The same things were measured in two ways. Each way mixes the same 4 hidden numbers, adds some noise and spreads widely along 2 directions of its own, which tell nothing about the thing.
In the rows, zero is written as 128.
Some things both ways: the first way, then the second way.
[155 139 129 166 163 156 115 114  77 122]
[171 128 150 127  91 119 137 108 107]

[130  96 145 189 130 152  57  38  87 139]
[189 110  72 106 120 121 136 149  90]

[134 137 136 140 142 120 124 118 145 124]
[121 139 152  96 120 167 140 143 115]

[ 70  87 131  94  86 110 116 123 182 122]
[ 72 132 140 145 167 187  77 141 170]

[148 133 168 144  80 130  98 118 169 109]
[ 97 171 144 106 131 136 112 142  94]

[ 49  59 130 126 141 132 116 125 120 152]
[130  86  88 131 140 171 142 126 168]

[ 48  99  92  83 206  95 167 181 145 164]
[111  81 181 147 144 186 142 119 225]

[122 128 118 109 107 130  74 117 123 107]
[121 131  92 120 143 144 121 138 119]

[163 167 147 110  64 126 100 134 174  89]
[ 81 185 174 143 148 121  87 132 116]

[127 127 138 128 120 141 147 135 132 110]
[103 146 153 130 120 144 129 104 130]

[ 28  38 107 110 128 153 106  93  95 144]
[144  76  81 194 158 136 101 100 205]

[120 135 111 117 188 102  72 161 112 156]
[155 109 135  95 133 148 147 163 127]

[134 142 109 114 142 113  90 119 130 128]
[131 128 135 112 133 148 130 148 122]

[108 107 155 137 125 154 131 169 104 126]
[119 126  94 124 109 119 171 100 128]

[ 67  82 127  95  67 156 138 135 141  98]
[ 73 130  72 152 150 122 148 101 170]

Other things, the second way, with their names:
q_59: [136 139 130 109 147 131 113 167 111]
q_183: [100 173 181 113 159 157  68 179  98]
q_152: [116 112 113 158 151 145 112 119 169]
q_487: [160 121 116 120 122 112 143 133 117]
q_102: [129 148 110 172 131  80 104  97 125]
q_823: [ 91 158 175 116 133 167 115 132 126]
q_614: [ 84 153 123 158 122 122 131  73 149]
q_523: [141 121 145 134 122 136 131 118 138]
q_634: [111 117 155 112 113 170 164 108 156]
q_506: [150 172 161 120 109  86 117 134  80]
q_879: [151 110 135 140 100 135 139  95 135]
q_393: [119 145 118 130 141 131 108 141 116]
q_863: [ 94 148 150 147 142 138 111 116 142]
q_261: [138 111 113 119 105 141 173  98 134]
q_299: [151 143 165 135  86  95 154  86 109]
q_979: [116 152 166 115 139 126 126 149 125]
q_138: [147 131 122  98 141 127 132 170 106]
q_407: [130 155 158 135 124 122  97 132 103]
q_826: [170 134 174 132  62 102 164  71 108]
q_101: [157  91 169 131 111 166 150 107 169]
q_685: [137 129  89 132 123 124 125 117 112]
q_763: [201 121 128  80  92  90 178 147  76]
q_509: [173 106 140 124 153 166  71 173 124]
q_362: [122 145 102 162 138 105 108 106 131]
q_144: [154 113  57 137 132 134 110 122 118]
q_964: [ 61 153 110 125 181 179  81 168 139]
q_389: [106 131 102 130 144 122 150 129 147]
q_973: [105 168 149 145 130 115 106 114 107]
q_349: [ 61 145 179 128 113 155 181  86 169]
q_126: [163 115  48 188 124  63 118  78 138]
q_151: [187 114 136  96  79 100 197 112 102]
q_658: [141 148 237  99 107 153 127 142 111]
q_293: [150 134  90 131 131  92 136 129 113]
q_736: [162 141  97 124  85  93 152  88  86]
q_713: [150 102 128 141 103 110 181  86 163]
q_845: [147 122 114 127 116 102 159 120 127]
q_148: [146 115 155 123 101 148 149 101 133]
q_270: [207 120 163 109  83 115 143 128  87]

Some of these things the first way, each followed by its name:
[193 177 154 171 114 140  89 106 114 107]	q_506
[128 118 144 133  83 133  81 104 147 112]	q_393
[106 116 116 150 175 153 177 117  92 120]	q_713
[161 160 141 129  86 147 107 127 137  94]	q_973
[158 135 164 201 175 175 167 134  75 130]	q_826
[121 132 100 115 153 108  18  93 111 156]	q_509
[107 122 120 122 169 116 161 161 134 135]	q_634
[169 161 127 134 108 136  91 113 124 104]	q_407
[154 134 158 189 116 178 116  91  74 113]	q_736
[101 105 161 130  67 167 169 138 139  93]	q_614
[ 66  82 131 107 122 127  94 159 123 138]	q_152
[119 123 130 115  98 131 130 126 152 102]	q_863
[ 94 117 125  74  58 103  62 124 189 107]	q_964
[111 125 129 147 154 148 142 130  96 127]	q_261
[115 103 147 150 104 152  91 113 103 122]	q_685
[193 172 128 179 195 143  88 102  77 143]	q_763
[146 152 128 112 110 113 131 136 171 102]	q_823
[162 144 144 194 203 153 138 128  71 146]	q_151
[167 178 122 104  93  99  54 116 183 110]	q_183
